Every row belongs to one group in each of 3 separate groupings. Each group adds its own fixed numbers to the row, and there is some noise. The rows also spread widely along 8 directions, which tell nothing about the answers.
Some rows, each with its group in each grouping after it:
[ -1 -12  14 -27  37  26  -4 -12   5   5   7   3  -8   0  -5  -1  -2  25
  -4  20  13  25 -22  14  20] : (3) V E
[ 44   6  -5   7  12 -29   6 -40  -1  -8  12   1   9   4  11  14   9  16
  29  20 -25  -6  19  -2  -4] : (4) F E
[ -2 -16   1 -16  10  24  -1  -2  -2   6   4  -4   7   5   2 -10   2   0
  -9 -14   7   5  -5 -12  -1] : (0) F B
[ 21 -21   0 -17   1  21  25 -19  15   0  -4 -12   8  -7   7  -9  20   5
  22   9 -18   6  -3 -17  14] : (2) H Y
[ 14  -6   7  -5  14  26  13  -3  11   4  -1  -4 -12 -24 -21   3   8 -24
  26  13 -27  -3  12   6  32] : (1) K A
[-16   3  -2  12  -5  -6   2  13  -8   0  -1   4  -4   2  -7 -10  -6 -12
  -4  -2  12 -12  -5   7  -9] : (0) H Y
[  1  -2  11  -6  -7   6   7   4   5  -2  -3 -13   3  -2  17   0   6   7
  -4  -5  -9  11   9 -20   6] : (2) V A
[ 10  16  -2   4  25   6 -24  -3 -13   8   3  -2 -12  -4 -11  10   2 -12
  -2   5  -9 -11  13  17   3] : (4) K B
[ -2  31  -3   3  -5  -6  10  12 -18 -24  -9  -3 -11  -3   6  -8  -4  12
 -26  19 -13 -14   9  18  10] : (1) K E
[-10  38   9  17   4 -49 -27   1 -10  -2  10  23 -14  15  -2  27 -12  18
   2  16  23  10  -5  29 -10] : (3) V Y
[  5  18   7 -13 -10  -7  20  22  18 -16 -24  13   4  -6   9 -14   3  19
 -23  13   0   4   2  -5   9] : (4) K B
[ 10  -7  -7   2   2   0  11 -12   4   7  -2 -10  -7  -9  -7 -13  -5   6
   4  12  -6 -19   4   4   1] : (1) H A
[  9  14   1 -15   0  38  27  28 -23 -15 -21 -13  -5 -18  -4  -4  27 -13
 -19   8 -23  -7   2   4  45] : (2) F B
[ 17  11   0   0  -9 -24  12 -12  -8  -5   1 -14  10   7  23  -1   5  28
  -8   8  -7  -6  18  -5 -14] : (4) V A
[ -6 -13  15 -10   1  40  32  19 -11  -2   2 -11  23  -2  -6  -6  10   8
   7   9  19  23 -23   7  20] : (3) H A
[  0  15   1  17 -13 -16  -1  -2  -3  -3  11   4   9   5  -4   8   0  -7
  23   7  -2  -6   8   9  -6] : (1) K Y
[  2  16   1  16 -49   4  34  21 -25 -28  16 -15  55   9  30   3  16  -2
   8 -19 -16   2  10 -24  -4] : (1) F E
[ -3 -19  -1   1 -13   1  27   3  14   6 -17 -15   6 -16   3 -27   3  -4
   3   7   2 -16   2 -17   1] : (2) V A
[ -6   9  -3   5  14 -14 -18 -10 -10   5  12   0   2  11  -2   5  -5  13
  -5   4  11   2  -1  15 -11] : (4) F Y
[-11 -10  -1  10   0   1  28   6 -11   4  -7   0   8  -8 -24 -22   3 -18
  16  23  23 -22 -10  14   2] : (0) V Y
[  9  17  18  -8   9  -2 -11  -7   9 -14   7   8  -7  13  14  25   9  16
  10   8 -11  39   3   0  15] : (2) K Y
[ -2   7  10  12  10  12   6  11 -10 -11   8   0  23   6  -1   0  -1   2
   8  12  10  16  -3   7   3] : (4) K E
[  5  -2  -8 -14  26  44 -10 -17 -40   7  26 -26  19  22  -2   2   8  23
 -13   4  13   8  -9  18   6] : (1) F B
[ 21  16  -4   1 -22 -20  33   3   0 -16 -10  -1  10  -8  13  -5  16   9
   4  11 -23 -16  13  -3   3] : (4) H Y

New rows. What belongs after each?
[ -9  -5   3   0  16   1 -15  -8  13  -1  -6   0 -11   1   6 -14 -13   7
  -9   8   4   6  -3  -4  -4] : (2) K E
[  3   0   5 -26  25  -8 -20 -14  33  -6 -13  11 -39  -7  13  -4 -11  22
 -28   3 -23  13   1 -13  15] : (2) F E
[  9 -25   5 -20  33  47   2  -2  26  18  -8   0  -5 -28 -24 -11  11 -27
  18   5 -14  -1  -2  -3  27] : (4) K B
[  8   5  -7  -6 -14   0  25  10   2 -13 -16 -11  -2 -26   9 -16   9 -16
 -16  -6 -42 -31  18 -12   9] : (4) F E
[ 20  -8   5 -24  34  -9 -15 -30  29   7   0   2 -22   4   6  -1 -11  41
 -12  11  -7  17   2  -2   0] : (4) H A
[-14  23  23  -6 -15  15   2  33 -19 -15  12  -5  12   7  17  28   6   3
 -14 -24  -6  33   0  -4  15] : (3) F A
[-13 -22  -2 -18   8  25   5   8   9  14 -15  -6  -7 -13  -9 -31  -2 -12
 -20  -6  10 -18  -5 -10  -1] : (0) V B
[ -6  -6  16   5  -3 -14  -7   1  35   0  -7  11  -5  -2   6  -1 -12   0
  14  -1   2  17   4 -21  -4] : (2) K A
[ -1 -16  -8 -25   4   5  10 -14   2   5 -14 -21 -26 -12   9 -23  -3   1
 -36 -13 -27 -29  14 -10  -3] : (0) F A
[  0   4   7  -8 -17  27  35  13 -36 -18   0 -31  18  10  20 -11  16   6
 -22  -5  -8  -1  11   0   3] : (0) K A
[  6  18   5  -4   2 -17   5   0  11  -9  -9   8 -11  -7   1   2   3   5
  -3  12 -16  -3  11   9   5] : (4) K Y
[ -4  23   2  27 -30 -16  52  37 -31 -19 -19   8  12 -15 -22 -14  15 -32
  17  32  13 -31   0  22  17] : (0) V Y
[  4  19   7  -6  11  11  -1   1 -31  -6   4  -6  11  18   1  10   5  23
  -9  17  19  12 -10  26   4] : (3) K B
[ 12  -1   1 -15  -4   8  14   8   7   1 -16   1 -12 -18   0 -10  11 -17
  -6  -3 -19 -19  12 -13  14] : (0) V B
[-3 -1  8 -2  0 11 -4 -4  1  5 15 -8  7  4  5  5 -2 10  3 -4  0 11  5 -7
  3] : (1) V A
[-32  25   5   4  -7   1 -45  32  -7   7   0  -2 -18   5  19   7 -12  -5
 -49 -37   2   4   8 -13 -10] : (2) V B
[  6   3 -10   2   4 -17   3 -11   0  -7 -12  -5 -15  -7   6 -14  -5   5
 -13  13 -13 -20   6  -1   1] : (2) F E
[ -5  -8   5  -4  15  30  -1   5 -16   6  14 -19  15   2  -2   3   5  -2
  -5 -10  -3  10   2   2   7] : (4) F A
[  0   2   4 -10  10   7 -31 -17   6   6  25  -7  -6   8  21  11  -7  12
 -10 -21 -21  11  12 -15  -7] : (1) V E
[-11   7  10 -10 -15  13   8  17 -14  -7   7  -7   7   5  16   3  12  -8
 -13 -21 -11   7   7 -10   2] : (0) V Y
[-13   4  -4  46 -11 -46 -16   5  22  14   3  22  -2  -7 -24  -5 -31 -16
  30   7  26 -21   2   2 -25] : (1) H A
[ 11  19   3  -8  21   8 -10 -11 -19 -14  10 -14  -2  10  19  10   4  21
 -21   5 -23  10  15  10   3] : (4) K E
[ -3 -21   7 -51  19  58   3   3  20   3  -4 -21 -14 -22  21 -16  10   0
 -42 -27 -47   8   9 -25  24] : (4) V E
[-18 -17   4   6  36   9 -23 -10   8  15   3   4 -10   3 -15 -16 -19   7
   2  20  34  10 -18   9  -1] : (2) V E
[ 15  22   4  -9   3  10   5  10 -17 -14   3  -3  14   8  10  13  16  16
 -13   0  -9  15   5   1  14] : (4) F B
[-17  -2   7 -18   1  61   1  23 -21  -1  15 -29   9   3  12  -2   6   6
 -31 -24 -11  18  -3  -3  18] : (1) H A
[ 4 -9 12 -7 10 13 11  1  0  3  3 -3 -4 -4 -4 -1  3 -7  7  3 -2  5  5 -4
 11] : (0) V A
[ 11  -4  -8  -2  19   3  -7 -15  -8   9   6  -8  12   5  -4  -6   2  11
  -1   6   8  -7  -1   5  -6] : (4) F B
[  7  12  13   0 -12 -12  -4   2   9 -12   5   1   2   8  22  21   4  11
   3 -12 -17  23  13 -23   4] : (2) F A
[-26  -3   9  -9   8  46 -38  12 -22  17  27 -21  17  15  13  16  -1  -9
 -16 -44   8  20  -4  -5 -13] : (3) K B
[-10 -12   0 -26  18  39   2   2   5  -4   3  -9  -6  -9   0 -16  -3   8
 -24  -4 -13   5  -8  -2  21] : (1) F E
[-16   6  11   7   0  20   5  20 -20   0   2 -15   6   2   2  -2   2  -1
 -11   2  14  10  -3   3  11] : (2) V A
[  9  18  -8  12  -7  -8  -6   5  -6   5   0   1  -6 -13  -7   4   3 -18
   7   2 -13 -28  15   2   4] : (1) V B
[  3 -22   8  -5  20  31  11  -6   7   7  -6 -14  -3 -12 -12  -8   5 -13
  18  14  -3   6  -2  -1  19] : (2) K A
[-11 -25   3  -3  16  27   5   0  -1   4   7  -4   8  -3  -9 -16  -3 -18
   6  -6   6   1  -9  -7   4] : (0) F E
[ 37  -7   1 -14  29   7  -6 -48  -5  -3  20 -16   8  13  21   9   9  28
  11  11 -24  12  15  -2  -5] : (4) K E
[ 16  25   1  22 -21 -34   2  -4 -20  -9   2 -13   2   6  22  18   8   4
   7   1 -17 -10  27  -8  -8] : (2) V A
[ -3 -13  -6  -3  10  11  -9  -7   6  16   0 -10  12  -1   0 -18  -5  -1
  -5  -6  10 -12   3  -4 -17] : (4) K B
[  4   0  10   2  10  12  -4 -12 -18   0  20  -4   9  17   0  15   8  -9
  22  -2   0  14   5   7  -2] : (0) K Y
[ 10  25   7  31  -9 -40 -11  -6  -3  -6  21  13  12  16  -2  27  -9   6
  30   8   7   9  12   3  -9] : (1) F A
[-12 -14  -3  11 -20   0  27   0   2   1  -3 -14  29   4   1 -31 -10  10
   6  12  23 -13  -4  -4 -19] : (1) K A
[  4  39  11   5  -1  -9 -12  21 -14 -17   1   9   6  14  13  17   2  14
 -17   0   2  16  10   8   2] : (4) K B
[ 29  13  -5  17   4 -50  17 -26   4  -5 -13   3  -2  -2  -7  -7  -5  19
  21  43   1 -24  16  15 -13] : (4) K A
[  3  -5  -6  -8   3  17   6  12   7   7 -13  -7   3 -15  -1 -20   3  -5
 -16  -6  -5 -18   1  -8   3] : (4) H B
[ 6 -4  7 10 14  5 -3 -9 -2  6 10 -7 11  2 -5  4 -2 -2 19  6  2  7  9  4
 -4] : (4) K A
[ 11  42  10  17 -13 -35   5  10 -21 -32  -3  12  -9  12  16  16   0   3
  -8  11 -16  -2  21   8  -1] : (0) K E
[-12  19   6  10  11  -3 -15   8   1  -9   7  12  -7   6  -5   2 -16   7
  -6  12   9  10  -2  15   5] : (1) K E
[  2 -10   9  -1  16  10  29   4   3  -9 -10  11   3  -9 -18 -21   1  -2
  13  33  18   1 -14   8  19] : (0) V E
[  1   1 -12   1 -12 -31  15  -4   5  11 -22   1   0 -10  -6 -25  -5  10
  -5  20  19 -38  -5   7 -17] : (3) V B
[  0 -14   4 -35  39  54 -26 -22  -6  15  21 -26  -8   3  10   8  11   3
 -16 -19 -28  17   7   3  11] : (4) K Y
[-18  -8   6  22   0 -11  -7  10  16   9   9  11  24  -2  -4 -11 -15  -8
  16  -2  24   4  -5 -11 -19] : (4) V E
[-14  -3   1  -6  13  11 -10   6  -5   4  -5   1  -3  11  -3 -16 -12   7
 -21   0  26  -1  -7   6 -10] : (0) K B
[ -6 -33  -2   1   6   8  20   3  26  15 -18   2 -13 -28 -25 -33 -10 -28
  12   4   3 -27  -4  -9   3] : (0) H A
[-12  -1   8  12  -4  25   3   9 -17   0  19 -14  24  10  -2   3  -2  -4
  12  -3  11  12   1   5   1] : (1) K A
[-19  -6  -2  13 -11  20  13  19  -9  -4   9  -6  28  -4  -5 -15  -5 -13
   4  -5   8  -5  -7  -4   2] : (1) F E
[  2  -1 -12  13 -17 -30   5 -14   4   3  -5  -5   2  -3   6  -8   2  -6
  13   2  -6 -25   8  -9 -15] : (2) F Y
[  8  15   3  41  -2 -64   3  -7   7  -2  -9  25 -12   1 -22   0 -19 -12
  36  31  21 -22  12  16 -18] : (0) K A
[ -3  11   3   5 -10  -2  14   8 -15 -11 -14 -18  -3  -1  10 -10   1   6
 -15  11  -3  -7  10   3   2] : (2) K A
[  6 -14  -4  -6  45  16 -24 -11  16  31  -2   6 -21 -21 -32  -6  -5 -19
   9  11   2 -14  -1  11  12] : (4) V B
[  2   9  -1  13 -11 -37  13   1   3  -5  -7   2  14   3   3 -10 -10  19
  -2  15  14  -8   4   1 -15] : (4) F A
[  3  -7 -20  -8  13 -13  13 -10  -4   7 -28  -2 -24 -12 -19 -37  -9   2
 -26  22  11 -48  -2  15  -4] : (0) F B
[ 28  -2  -2  -8   0 -21  33 -14  17  -3 -18  -3  -6 -21   0 -14   8  12
   7  29 -18 -20  15   0   9] : (4) V A
[  2 -16  -7  10  32  -1 -17 -11  16  30  -1   7  -5 -14 -32 -13 -10 -14
  19  18  22 -20  -5  10  -4] : (4) V B
[-33  -3  -7   1  -1   1 -25   7  10  20   4  -2 -18 -11  -8 -14 -17 -15
 -19 -15   3 -21   0   5 -10] : (1) V Y
[ -1  -2   0  22   6  -7 -28 -28 -42  16  41 -27  19  37  18  16  -6   6
   7 -21  15   2  15  -1 -41] : (0) V A
[  5  -6  -6 -13   4   9  -8 -26  -6   6  21 -16   8  11  12   4   6  16
   1  -8 -12   2   4  -1  -6] : (1) F Y
[  9   7   4 -35  13  46 -12  -2 -30  -1  15 -26   5  16  28  17  16  27
 -36 -24 -16  22  -2   0  10] : (3) H B
[  4   3   6   3   5   4  -9   4   1   4   9  -6   2   1   8   9  -3   2
  -3 -14 -11   8  11  -9  -5] : (4) H A
[  8 -11  -7  -7  10   7  11 -20   4   9  -4 -12   0 -13  -6 -16   8  -8
  10  12 -14 -20   8   8  -1] : (4) K Y
[ -1 -47  10 -23  29  64   3  -8  17  19  12  -9  -1 -23 -12 -13   9 -40
  21 -19 -21   6  -2 -23  22] : (0) V E
[ -3  -5 -16   3 -11  -5  29  -5  -4   6 -11  -9   2 -17 -14 -29   3  -6
   6  26   5 -41  -2  15   1] : (1) V Y
[-10 -19  -3   1   1  11   2  -5  29  15  -1   4  -3 -21 -20 -15  -4 -29
  28   2  -7 -17   0  -1   3] : (1) K Y
[-5 -5 -1 -4  1 16 -8  2  1  6 15 -1 23 11  0 -4 -3 10  2 -8 16  8 -9 -6
 -4] : (1) F B
[-16  13   6   4  15 -11 -27  -1   2   7  11   4 -13  12  -3   4 -22  25
 -18   9  22  12  -3  14  -6] : (1) V A
[-16  -8  -2  -3 -19   7  19  20   2  -1 -11 -19  17  -5  15 -30  -9  11
 -29 -11   4 -12   0 -13 -15] : (4) H A
[  5  33   6  36   1 -37 -14  14 -12  -6  11  25  23  18 -12  21  -6   4
  24  15  29  12  -2  14  -8] : (4) F B
[ 14  -4   0  -4   8  -6  16 -17 -13   2  -4 -13 -10  -2   0  -9   3   7
  -2  15  -3 -17  11   6   0] : (0) V A
[ -9  -8   9 -39  18  53  -1   3   9  -8   2 -13  -8  -6  13 -13   0  13
 -33  -7 -25  19  -2  -5  25] : (1) K E
[-13   3   0  15 -22 -12   1   4   1   2   7  -8  28   5  14  -6  -1  -9
   9 -15   2  -6   9 -11 -26] : (4) K Y
[  5  18   4  12  -4 -31  16  -8 -16 -17  -1   9   6  21   1  -2   0  19
   9  31  21   0  -2  20 -11] : (0) K Y
[  1   7  13 -21  10  21 -30   3  -6   5  15  -5  -9  12  21  19   6   2
 -24 -36 -18  18  14 -20   0] : (0) V B
[-13 -16   1 -18  11  34  -9  -3  15   4   6 -11  -1  -8   5 -17  -8  -3
 -13 -12 -14   3   0 -10   4] : (1) K E
[ 25 -18  -3  -7   3   9  16 -27  -6  -2   8 -14   7  -4   9  -3  14 -14
  18  -8 -33 -15  15 -18   0] : (0) F E
[  5 -10   4 -17  27  28  11  -4  -3  -2  -7  -2  10   9 -10 -13   7  28
  -3  30  30  21 -25   9  22] : (2) F B
